There are 4 ways to turn a row about zero (a turn may also mirror it). The second row of each pair is the first, turned, with some noise. The first 40 pairs use one turn. New pairs use 3 turns, one after the other, and a turn may come again.
Known pairs, each followed by its turns in order:
[  5  -6  -4  -1 -28   1 -14  -3 -12]
[28 -9 -6 -1 -6 11  9 -9  4]
k_209

[ 13  -8  -9   7 -19   8  -7   1  -3]
[ 6 -5  9  6 -2 -5 11 23  0]
k_574

[-11   4  -6 -14   7  -4   7   1  25]
[-12  19   4  19  -5  -5   5  10  -3]
k_209

[  1  -4   6  13   1  -5 -31   3  -2]
[-4 -2 -1  2  3 10 14 29 -7]
k_443

[ -5   3  22  13 -14 -16  -1   9  -1]
[ 11  21   7  14   7  15 -10   3  -6]
k_466

[ -9  11   2   2 -11  18  10  -8   8]
[  0  11  -7  12 -11  -9 -18  -5  -5]
k_443

[  1   8  14  10  -1   4   1 -10   2]
[  0  14   4   0   7  -5 -10  -8   6]
k_466

[-8  2  6  7  7 28  3 -4  7]
[  5  16   4  25   0   3 -12  -1  -3]
k_443

[-6  6  1  4 -1  3 10 -5 11]
[-6  8 11 -1 -3  7  1  6 -2]
k_209

[-5 16  1 -3 -4 -7  8 -8 -3]
[-3  8  2 -5 -7  7 -4  8 14]
k_209

[ 11 -20  -3  -5   6 -25 -12 -16  10]
[ 18  -4  -4 -25  -5  -2  10  -3 -25]
k_574

[  2 -16 -10  -4  -8   8  10  17  17]
[  3 -20   5   6  14  -3 -24  -3   1]
k_443

[  3   4 -14   3  -3   9  13  -7   3]
[ -3   7   0  -3  -4   5 -17 -12  -2]
k_443

[ -8   1   2   8   4  -5   0 -12  11]
[  9   3   6  -2  -5   7 -12  -8  -8]
k_574

[-13 -16  -5  -4  15  -4  -3 -17  10]
[-19   1 -10   8   7   4  21   8  -7]
k_209

[  3 -10   5   1   1  -5 -14  15   5]
[  3  -3   9   4  -6   3  -6  11 -18]
k_466

[ 24  -2  -8  -2  -6  -3 -15   0   8]
[  6   2  12 -12  -2 -16   7  17  -8]
k_466

[ 28  -1  -8 -13  -3  -8  -7  -6  -7]
[  5  -6   3  -6   9 -18   9  25   2]
k_466

[  1  -5  10 -15   5   8 -12   7  -5]
[-10   9 -10   7   1  -5  17  -4  -6]
k_574

[  6  16 -19   6   4  -8 -10   2   7]
[  5 -15  15  -4  10  16   8  -6   2]
k_574

[ -6 -12   8   5 -19  -6   6  18 -12]
[-4  7  5 25  5 18 10  8 -7]
k_466

[ -9  -7 -10  -3   4  -5  14   4  -5]
[  2 -11  -8  10  -8   7   8  -4   8]
k_466

[ 7 -6 -7 -2  5 11 -3 -5 -9]
[-6  8 12  0  7  7  0 -4 -7]
k_443

[  9  -9   5 -14   6   2   5  -1  -1]
[ -3  -3 -16  -3  -9  -6   7  -2  -1]
k_574

[  8   6  -7  -5 -15  10   6  10   4]
[  0  -8   9   9  -4 -10   8   3  16]
k_574

[ 16  -9  -1  -8   3 -12  25  -6 -10]
[ -4 -14  10  -8   1 -19  11   9  19]
k_209

[ 10   1   6   3   2   5 -12   1  -2]
[ 4  7  4 -1  5  4  4 12 -9]
k_443

[ 10   7   2  22 -10   1   1 -11  -3]
[  9 -11   6   9   6   3 -15  17  -7]
k_574

[  3  -2  12   0 -25   1   9   9  -1]
[ 12  -4  15  -3 -19   0   0 -12   4]
k_209

[ 5  5  3 20 23  6 -6 10  5]
[ 11  -5  10   2  -3 -14 -10 -21 -15]
k_466

[ -6  -8  -8   2   9  17 -11  18  -4]
[-9 -1  0 16 23  7 -2  2 -2]
k_443

[  0  11   1   0 -16  -9  -7  26   2]
[ 17  14  -3   0 -14 -11 -12 -15   1]
k_209

[  4 -22  -1  -2   4   2  17  15  -1]
[  7  10 -15 -10  -9  -5   5   9  18]
k_574

[ 14  11   0  10  30  -9   1 -17   4]
[ 18  14   2  -8 -11  28  13  -6   3]
k_443

[ -3 -21  15   3  -2  14  -4  -5   0]
[-2  3 22 16 -1 -6 -3 11  4]
k_443

[-12  13  -1   2  12  -8  -2   3   2]
[ -2   3   2  -2   9  11  -6 -16   2]
k_574

[ -5   8 -19  -3  -2   3   7   0  -4]
[  1  -6 -12  -7   1   3  17  -6   3]
k_466

[  6 -24 -24  -4   1   6 -13  -6  15]
[-10  -5  -2 -11 -31 -14  10  13  -6]
k_466

[-11  -8  -1  10 -15  12   3 -29   3]
[ 1 -4  8 -6 -1 28 21  7 -4]
k_209

[ -4   7  -7  -2   0 -14   0  -1  -1]
[ 1 11 -8 -4 -3 -3  2  5  9]
k_209

New pairs. What belongs after each?
[ -2   7 -10   4   3  -5   5   3  -3]
[-2  6 -6  8 -2 -3  0 -8 -4]
k_574 k_209 k_466

[  1  11   6   0   9  11 -13   9   7]
[11 13 -9 -7 -4 -5 -5  0 14]
k_574 k_466 k_466

[ -3 -20   0   9   3  17  -2   2  -6]
[ 21   8  -3   8  -5   9  -8 -10  -3]
k_574 k_574 k_574

[ 20   6  -4  18  -3   0  -5 -15   3]
[ 13 -15   7  -1  -1   9  19 -13  -4]
k_574 k_574 k_466

[ -9  -6   4   0  -1 -13 -11  -5  11]
[-16  -1 -14  -2   3  -1  -3  -2  10]
k_466 k_466 k_574

[  9   2  -1 -16   6  -9 -15   8   6]
[ 13  11  -3   9  -6 -14   6  10  -8]
k_443 k_574 k_209

[-12   2   3   9  10   2  -8   4  -7]
[-11  -1   0   0 -16   4  -2   5  -6]
k_209 k_574 k_209

[ -3 -19  10  -9   6  -9 -14  21   0]
[  4  -7   4 -26   0  -6  21   5   1]
k_443 k_574 k_466

[ -1   6   5   0   6  15 -11   9   2]
[  3   2  -1   9   6   4  -4  15 -10]
k_574 k_574 k_443

[-12   9  16  10   2  -8  -3   9  -6]
[ 14  -5  -5   8 -16  -4   8  -5  -7]
k_443 k_574 k_574

[ -4   8   2   9  -7 -12   5   0  -9]
[  6 -10  -7  -9   3  -2   9   0  11]
k_209 k_443 k_209

[  3  -5   1 -15  -1  -2  20 -10  10]
[ 6  5 15  1 -2 -6 13 -6 18]
k_574 k_209 k_466

[  6 -13 -12 -10  11  16  -7  12 -15]
[-6 12 28 -9  5 11 -7  1  2]
k_443 k_443 k_209

[ -4   6 -12  -2  -3  -9   1   0  16]
[ -1  -6   6 -13   9  -5  -1  15  -1]
k_574 k_574 k_574

[ 19   5  18 -18  -4 -11  -5  -5  -5]
[  1  -3 -15 -11  -9 -23  -1   9 -13]
k_209 k_466 k_443

[-18  -2   7   2  13   7   8  14  -9]
[  2  15  13  14 -12  -5  -2  11   2]
k_574 k_574 k_443

[-10   0  -9  -7  -5  -5   3   6  -8]
[  1   9 -11  -5   3  -6  -2   4  10]
k_574 k_574 k_466

[ -1   1  -9   2 -11  -9   3  -5   3]
[  2  -1   4 -11  -2   4   4   1 -11]
k_209 k_443 k_443

[-11  25   2   2  -3  -1  -1   1  -7]
[ 3 -6 -2 11 19 14  5  3 10]
k_466 k_209 k_443

[ 2 -1  6 14 12 -2 11  4  3]
[ -3   0   4  -2   9   6 -13  13   8]
k_443 k_466 k_466

[ 13 -19  -8 -22  -2  -5   6   0  15]
[18  2 -3 13 -8 -3  1 -8 26]
k_574 k_466 k_574

[ 1  6  9  0  3 21  2 -4  5]
[  3   6   4 -11  -2   9  -6  11  13]
k_574 k_466 k_209

[-12   6   1  -5   5  -5   7  -5  -6]
[-10  -7  -6   2   5   2   2  -6 -11]
k_574 k_466 k_443

[  2   7 -11   5   8   9  12   2   4]
[-2 -7  0 -7 -3 17 -7 -6  1]
k_209 k_574 k_574

[ 13   3   1   4  10 -26   1  15   8]
[-13 -25  -6   4  13   9   0 -12   8]
k_443 k_443 k_209

[-11   7 -11  -5 -20  -1   1 -15  21]
[ 16   0  -4  -5  18 -24   0  -6  13]
k_574 k_443 k_574

[ 14  -6  -5   7  11   5   7   9 -14]
[15  0 -4 15 14 -3  0  1 -9]
k_574 k_209 k_466

[  2  -3 -10  -5  -6 -13  24  -4   0]
[ 4 14 21 -4 -6 -7  9 10 -1]
k_466 k_574 k_466

[-14  -9  -7   5   6  15   9   3   5]
[-10 -18   8  -6   0  -9   0   3 -13]
k_209 k_209 k_443

[  7   4   3 -12   6  12 -16   3 -15]
[  6 -17  -7  11   0 -18   6  -3   8]
k_209 k_209 k_466

[ -8   6  -6  -3   0   8   4 -10  15]
[ 0 11 -3 -9 -6 -4 -8  9 10]
k_443 k_466 k_209

[-4  5 -4 10 19 -8 -2 -4 -5]
[ -3   0   2   0 -17  -7 -11 -12  -5]
k_443 k_466 k_574

[ 4 -8 -5  3  4  1  8 -2 -4]
[ -3  -7 -10  -3   4  -2   4  -1  -3]
k_574 k_443 k_209

[ 36 -10  14   5  -8   6   6  -5  12]
[ 12 -16  10  25  16  -5  19  -6 -15]
k_574 k_443 k_443

[  2 -10  12 -16   6   5  -1   6  14]
[  1 -13  15   6  11   9 -11   5  -2]
k_209 k_466 k_574

[  8  -7  -7 -25   5   3   5  -9   9]
[  6  -5  12 -16   7  18  -2 -11   9]
k_209 k_466 k_209

[ -3 -14   7 -11  13   1  -6   7   2]
[14 -5 -9  1 15 -7 -4  4 -4]
k_574 k_209 k_443

[ 9 -6  3  5 15 -3 11 -1  6]
[-13  -5 -13   7  -8  -4  -3  -6   1]
k_209 k_209 k_443

[-10   5  13  14   5  -9  -5 -12 -10]
[-18  10   3  -2 -14   5   2  10   8]
k_209 k_443 k_443

[ -2  18   9   4   2   6 -13   6  -9]
[-13  -1  -1 -13   5  -7   1 -12 -13]
k_574 k_574 k_466

[  4   6  14 -19  -3   1  -9 -10  12]
[ 11 -21   0   5 -11   4  -2  12 -13]
k_443 k_574 k_466

[-15   2   3   5  -1   2   4  -7 -12]
[-1  6 -5 -6 -8  0 15  5 -7]
k_443 k_443 k_466

[ 8  6 -7 22 -7  4  1  0 15]
[  2   9 -12   4  19  -9 -13  -6 -11]
k_574 k_466 k_574

[  3 -11   3 -13   1  -5  -9 -15   4]
[ 10 -19   2  -3  -4  -1 -10   3  -6]
k_466 k_466 k_209

[-5  9  8  6 -3 11 -5 -2  1]
[  4  -7   1 -13   9  -3  -2   7  -3]
k_443 k_209 k_466

